The same things were measured in two ways. Each way mixes the same 9 hidden numbers, adds some noise and spreads widely along 7 directions of its own, which tell nothing about the thing.
Some things both ways: the first way, then the second way.
[-23 -17   8   7  24  11   7  -5  -3  -1   8   3 -26  -5   2  12  -6 -15
 -13   7   0 -13   8  -7 -14]
[-33  43  17 -16 -22 -27  18   3  28  -1  42   6 -33 -24 -18  -8 -28 -44]

[ -8 -29  32  10  10  48  23 -19  23  13 -22  -6   2 -24 -18  16 -24 -50
 -20 -37 -36 -33  11   0  49]
[ 37 -34  11  25 -19  16  25  11  -9  32  27 -27   3  19 -51  -1 -17 -21]

[-22 -21  20 -13 -31  35  28 -20  18  50  -4 -14  20   6   0  17 -31  -7
   1 -12 -24 -47 -13  10  24]
[-22 -18  -8  22   1   6  55  22   6  63   7 -53  24  -6   4  14 -34  37]

[-31 -36 -84 -47  20 113   9 -21 -19 -10 -13 -23  29 -29  73  63  21 -25
   2  -4 -42 -51  26  18  67]
[ 33   1  18 -20 -14  25 -39  45  -6  17  21 -23  13  28   7   9 -16 -27]

[ 15 -17   1  25 -38   0   1 -28  33 -12 -17 -14  21   4  18  16 -20  24
  -7 -25  -7  11   0 -13  31]
[-39 -32  11  21  10   7  24  -7  -6  15  -3  13 -24  -1 -65   1  -1 -15]

[ 29  -9  33  14  -9   1  23  -5  29  39 -25 -10  -8  -8 -20  23  25 -19
   0 -32 -17 -49 -14  11  14]
[-25 -19 -13  -6 -39  -5  32   4 -16  26  32  15 -45 -18 -34  -4 -20  42]

[  7   1  17  17 -29   4  25  28 -17  32 -31  10   9 -16  24  14  10 -20
  31  22 -21 -72 -11  18  28]
[ 14 -25 -15  11  -1  22  48  36 -30  29  16  -3  10  27 -24 -18 -41  37]

[ 48  12  67  23  11 -15 -57 -15  76 -33  21 -34  12   4  17  29 -17  27
 -16 -23   4  69  16 -37 -27]
[ 35 -32  18   1 -22  10   7 -27  -3  11  48  -2 -25 -30 -67   0 -17  -2]

[  8  18  27  -8 -12 -31  -7  12  -4  -3  12 -26  20  13  12   7  20 -15
   9  33   3   4 -14  -2 -21]
[ 55  13  -5  16 -35   1  47   6  -4   3  -1 -15 -17  -4   2   6 -14  21]

[-29 -15  19 -32 -19 -18  11 -18 -10  14  -2  -8  17  13  11  13  27  -4
  15  21   0  15  -9  10  -7]
[-18  29  19  -4   5  -2  44  -6  34  29   8 -39 -12 -28   6  -1  12 -29]

[  5 -33  17  32 -48 -21  47  -4  12  25 -27   8  11  18 -15 -13 -10  22
  -3  -1  -4 -36 -36  -4  20]
[ 58 -38   3  10  15  16  11  26  -5  24  -1   1   2  18 -14   4  -1  -1]

[ 24 -10 -18  19   0  42  14  19  -3 -15 -30  -2  -3 -21  29  42  27   5
   8   0 -18 -49  11  -1  33]
[  7  40  10 -11 -20  -1  19   1 -13 -17  21   0 -18 -17   4   2 -49  25]

[  3  -1  46  56 -20  18  -3 -19  15  18 -14  11  -4  24 -59 -28 -31  36
 -25 -44   1  27   9 -12  25]
[-34  13  11  25   9 -18  -7 -19 -12  16   5 -13 -24 -33   0  31  18   3]

[  2 -19  18  37 -29   4  62  14 -31  53 -35  32 -24  13 -44  -6  30  17
   6   3  -5 -74 -25  22  19]
[ -3  45  21  -4 -19  -8  19 -25 -10 -22  24   2 -39 -49   8   7 -18  -4]

[  6 -20  15   1  18 -21  27 -43  -3  24  24  12 -12   4   6  14  54 -19
 -34  10  18  15 -32  27 -16]
[-50  -4  17 -11  31  -4 -28  34  25  37  11 -33  37   1   8  21 -29 -24]

[-30  -8 -56 -24  -3  40  15  -5 -28  26  27 -26  30   7  62  18  -8 -23
  -4  42 -11 -58 -20  18  10]
[ 21  -4  -2  33  11 -19  14   3  -6  18 -50 -38   8 -10  61  47  17  48]

[ 37 -51 -33  39 -11  37  25  12  42  -5 -31 -15 -27 -11  27  31  -9  65
 -10 -33 -13 -63  -6 -19  22]
[-37 -28  27  36  62   7  28 -42  11  30  19 -16 -28 -57 -10  23  16  14]

[ 17 -25  -1  27 -30 -12  41  -8  -6  26 -15   0  13 -17  42  25  11 -33
   5  22 -21 -72 -25  23  33]
[-59 -43  10  15  27   4  12  -3   1 -13  48  12 -20  12 -53 -25 -33  -9]

[ 26 -34  13  55 -16  62  25 -11  53   2 -42   8  -5  -6 -35  24 -49  26
 -15 -65 -35 -64  15 -23  57]
[-16  -6 -28  14  19 -25   7  24  -6  42  -6  15 -19 -26  15  23  27  23]

[-36  10   6 -20  -1  19  -8 -26   2   9  29 -21  20  -2  30  16 -36 -46
 -12  12  -5   4   3   3   3]
[ 25  -1  42  10 -19   4   9 -39  12 -18  12 -31 -32 -18  -9  14  -7   0]

[  1  -8 -28  -7  25  28  15  -3   9  12   3 -24 -24   9 -19  22  25  -8
 -22 -20   2 -37  -7  -3 -13]
[ 26  -8  28   4 -33  22 -12  23  24  17  22  -6 -26  -6 -22  23 -25 -36]

[-15  26  23  15 -31  -8  12  14  -3  51 -14  24   7  16 -15  -3 -20 -10
  34  13  -3 -63 -13   7  -5]
[ 28  14  -6 -42 -42   4  29  22  -1 -23  11  25 -22 -26   0 -22 -43  15]

[ 28  -7 -27  22  21  10 -12  28   2 -11  14 -39 -21 -18  44  -2   6   5
 -24  -3   0 -24 -10  -1   1]
[-64   0  20  39  42 -13   7 -38  -6  -2 -15 -25 -34 -31  43  33  40  16]

[-23  -7  11   3 -54 -56   8 -15  18  17   8 -12  13  20  30   2 -40  13
  17  23  10  -7 -23  -7 -24]
[ 15 -23  16  -5  34  12  21   0  25   9  -6  12 -33 -22   4  -2  25 -10]

[-44  10  11 -22  -8  23 -15 -27   4  24  28 -16  18   0  44  24 -40 -26
   4  18  -4   3   9   5  -6]
[ 22 -51  54  21  37  44  -4 -11  28  32  39 -61  10  -3 -26  13 -16 -17]

[ 10  11  49  11  -7  20  14   6  24  21   0  11   9  -6 -27  -2 -32 -25
  -9 -22 -17 -36 -13   5  23]
[ 51 -21  13  -7 -49  30  31  -2 -19 -15  18 -13   8  -1 -47 -17 -40 -28]

[-39 -27 -27  -2  26  -8  42  -8 -45  50 -11  36 -40  -2  -7 -28  54 -19
 -17   9  20 -21 -34  33  -3]
[-44  18  23 -17  13  -4  35  -9  14   3  32 -41  16 -25   9 -11 -60  17]

[ 10  -2  25  14  20  38  -6  -8  26  -9  14 -32 -14  -7 -38  12 -32 -25
 -31 -47 -26 -26  19  -9  18]
[ 31  10 -29  28 -36 -13  13  23 -17  17  10   1 -33 -16  28  27  25  10]

[ -9 -16  27  19 -35 -12  29   3  10  59 -34  24  21   1   2 -36 -14  -5
  12  -8  -9 -36 -39  16  36]
[-39 -52 -15 -29  36  -9  -1  26  -9  41  26 -11   1  24  13 -22  10  54]

[ 12 -15  27  39  37   7  -8   3  -5  19   3 -20 -19  -8 -12 -14  11 -34
 -23  -8 -17 -23   7   1   5]
[ 29 -54 -16  64   2  -4  14   8 -34  33  11  -6 -12   2 -35  18  38 -15]

Other things, the second way, with their names:
Z923: [-25  11 -33 -14 -21 -24  10  45  14  19 -62  38 -21 -27   2  10  58 -49]
Z538: [-16  -1  44  11   7  13   6 -26  -6  -5  39 -33 -15 -19  -3  18 -61  47]
Z823: [-25  24 -44   0 -13 -14  31  41 -20   3  -8  26  -4  -6   9  -8   2 -13]
Z186: [ -3 -12  36  17  27  11  10 -17  37   5  30 -48 -17  -6  13   8   1 -11]
Z453: [-40 -42   1  15  30  11 -12   2 -23  26  44 -23   0  -2  -4   9 -12  35]
Z761: [ -8 -39 -13  31   5   7  -3  30   3  37  -4 -26  13  24 -12  16  36 -39]
Z394: [ 23 -50  19  31  36  11   5 -28  22   4  58 -42 -20 -23   2   7   8  30]
Z645: [ 22 -18  13 -38 -11  20  27  12  25 -12  26 -14 -17 -15  16 -30 -24  22]
Z763: [ 78 -12  41  24  24  48  15 -21   1 -18  -1 -26  -3 -27  12  18  -5 -15]
Z114: [-21 -17 -19  23  -4  15  13  85   0  62 -25  -1  23  34 -19  13  -5 -52]
Z605: [-55   6  27  23  64  -5  17  10  42  50   1 -41  -5   6  23  23   5  -4]
Z472: [  2   3   0  -3   8  -5   2  43 -25  41 -37  14  -2   8  18  26 -18  39]
Z262: [-32 -15  56 -12  62  40 -33   4  44   8  35 -29  -5  -7  16  17 -32  -8]
Z572: [ 11  62  10 -31  -5 -30 -18   2  16 -37  11   5 -24 -35  60  15 -14  12]
Z832: [-21  -2  13  10 -25 -14 -26   6  -4  14  22 -22 -14   9 -15  15  19 -60]
Z588: [ -2  -7  40 -19  31  48 -45  45  19  -3 -11 -13  18  23  21  14 -24 -44]
Z495: [  1  37  -3 -14 -28   5  -3   2 -38   1  28  -4 -21 -13  17   8 -12  18]
Z400: [ -7  50  -1 -10   1  -9   1  15   7 -29  35  21 -29 -30  27   2 -21 -10]
Z17: [ 24   7  -2  15 -17  -4  43  -8  -9 -10  -7 -12  -3 -27  -7   2  -9  -1]
Z750: [ -2  -3   6  -7  17 -20 -10  44  14  56  11  -5   6  45 -14   8  -3 -32]
Z496: [  6   8   7 -13 -11   8  26  20   9  12  15  10 -31  20 -28 -21  -2 -28]
Z205: [-16  -8   6   7  29 -12  -6   8  30  24  18 -34  -4  -4  26  12  28  -5]
Z475: [ 17   5  -6   1  -6   4  -6  49 -28  47 -13 -18  15  27  30  23  -2   8]
Z966: [ 42 -50 -11  21 -30  16   3  -4 -35  34  58  -3 -36   7 -40  15 -11  65]
Z215: [ 23  10   8   2   1  43  22  43   2  23  15 -20  11   7  14  -1 -24 -32]
Z974: [-41 -28  -2  38  30  -2   5  22  17  47  47 -39  -3  20  -2   8  11 -14]
Z591: [  9 -60  54  14  47  49 -59  21   7  32  65 -37  17  28 -32  19 -44 -22]
Z796: [ 11 -30  -5  30 -27 -10  22 -14 -16  19   4 -24 -27   4 -12  15  28  10]
Z267: [-48  -6   5  -2  17 -34 -14  12  11  23  62 -20   4  -3  -8   6 -44  12]
Z218: [-33 -12  26   4  70  -4 -19 -23  35   0  50 -30 -16 -36  33  13   1  32]
Z728: [ 11 -61  30  49  71  27  12 -25  23  -3  55 -76  54   7 -35  -3 -37   6]
Z49: [ 20 -48  21 -12  -9  29 -34  23   2  12   6  13 -17  17 -46   0  20 -64]
Z888: [-43 -20 -23  18  12 -20  23  42  20  26  19   4 -13  28 -13 -13   5 -27]
Z151: [ 16  -1 -41  10  -3  13  28  40 -32  46  -5  31 -39  -6   9   6  40  28]
Z463: [-29 -26   3  22   4   4  24  13  23  41  65 -36 -12  11 -23  -1 -26   2]
Z612: [ 33  -5   6   8   2  10  -5   8 -13   2   4  10 -18  -6  -9  10  17 -28]
Z519: [-73  14  22   6   7  21  23  -1  -1 -10  51  -5 -24   7 -26 -21 -37 -43]
Z184: [ -1 -27  24 -14  35  16 -32  37   5  46  34 -24  35  25 -19  11 -48   5]
Z907: [ 42 -23   0   9  32  -8  -7  -3   2  21 -10   7 -33 -28  28  31  36  58]

Some of these things the first way, each followed by its name:
[-29  -8 -22 -31   6  34   4 -14 -12  19  24 -28  27   4  22  -3 -10 -34
 -16   6 -16 -21 -14  17  20] | Z796
[ 30 -33  28  36 -12  14  -1 -20  51 -20 -29 -23  13   0 -19   7 -16  14
 -22 -51 -23  11  10 -26  38] | Z17
[ -8 -36 -20  24 -34  19  56 -34  -2  28 -26  27   5  11 -14  11   2  13
 -13 -14  -6 -47 -23  14  41] | Z218
[ 29   5  13  27  11  22   0   9  22 -31   2   2  -1 -12  13  32 -10  -5
 -13  -1  -8 -23   7 -16   9] | Z572
[-35 -29 -57  -5  -2  40  27 -21 -21  30 -13  -2  10  14   4  -2   6 -12
  -8  -3 -12 -50 -11  11  30] | Z394
[ 17 -37   0  14  25  29  41   0 -11  35   4   8  -4 -15  44  38  44 -24
 -12  39 -17 -74 -26  22   7] | Z267
[-22 -54 -33   5  34  30  34  -1   2 -22 -12  13 -27 -15  12  -9   2   1
 -39  -8   3  -6 -15 -13  16] | Z750
[-16   1 -33 -16   6  12  -9  35 -13   7  22 -27  -1  28  15 -26  -2  42
  -4  23  14 -13 -23  -9 -29] | Z463
[ 24 -47 -49  11   9  77  -4 -14  34 -13 -15 -37   7 -28  54  32  -8  27
 -23 -47 -33 -32  11  -2  62] | Z453
[ 22  -7 -56   6  35 -36 -35   0   8 -34   9 -34 -20   7  53  10  63  25
 -12  12  33  40  -7 -18 -46] | Z907
[-22 -15 -28  26  -6  35 -11 -31  -2 -20  -5  10  39  17  12 -22 -29  15
 -24  -9  -3  36   5 -15  45] | Z728
[ 23   2  11  39  15  -7   2  27   6  18 -17   0 -36 -20  29  16  21  -5
   2   9   6 -35  -5  -3 -14] | Z472
[ 10 -39  14   6 -14 -20  57 -11   6   3 -19  -4 -16 -18   9  28  31 -26
 -17   4  -3 -31 -28   9  10] | Z605
[ 34  21  15  -1  19  17  19  26  -7  10   9   9  12   2 -23   1  35 -30
 -11   7  -9 -54 -31  17  10] | Z761
[  3 -24   3   1 -40   0  37   6   6  -9 -41   2  18  -2   0  14   9   4
  13  -6 -16 -33 -14  -2  37] | Z496
[ 62  -3  65  42   6  38   8  51  34  13 -10 -15  12   8 -39 -19  -9  32
 -22 -17 -22 -42 -24 -19  18] | Z832
[-20  -6 -29  -1   7  12  36  -6 -21   1   4  15 -32 -18   2  15   0 -34
 -17  -5   2 -49  -9  19  13] | Z763
[-20  24  21  -1 -13  -2 -23 -28   9  15  32 -13   8  24 -17 -20 -32   7
 -20 -21  15  45  -2   3  -7] | Z966
[ 15  20  53  49 -23  32   8   4  23 -14   1  22  -8 -14 -25  31 -76 -12
  -1 -22 -24 -53  26 -12  30] | Z400
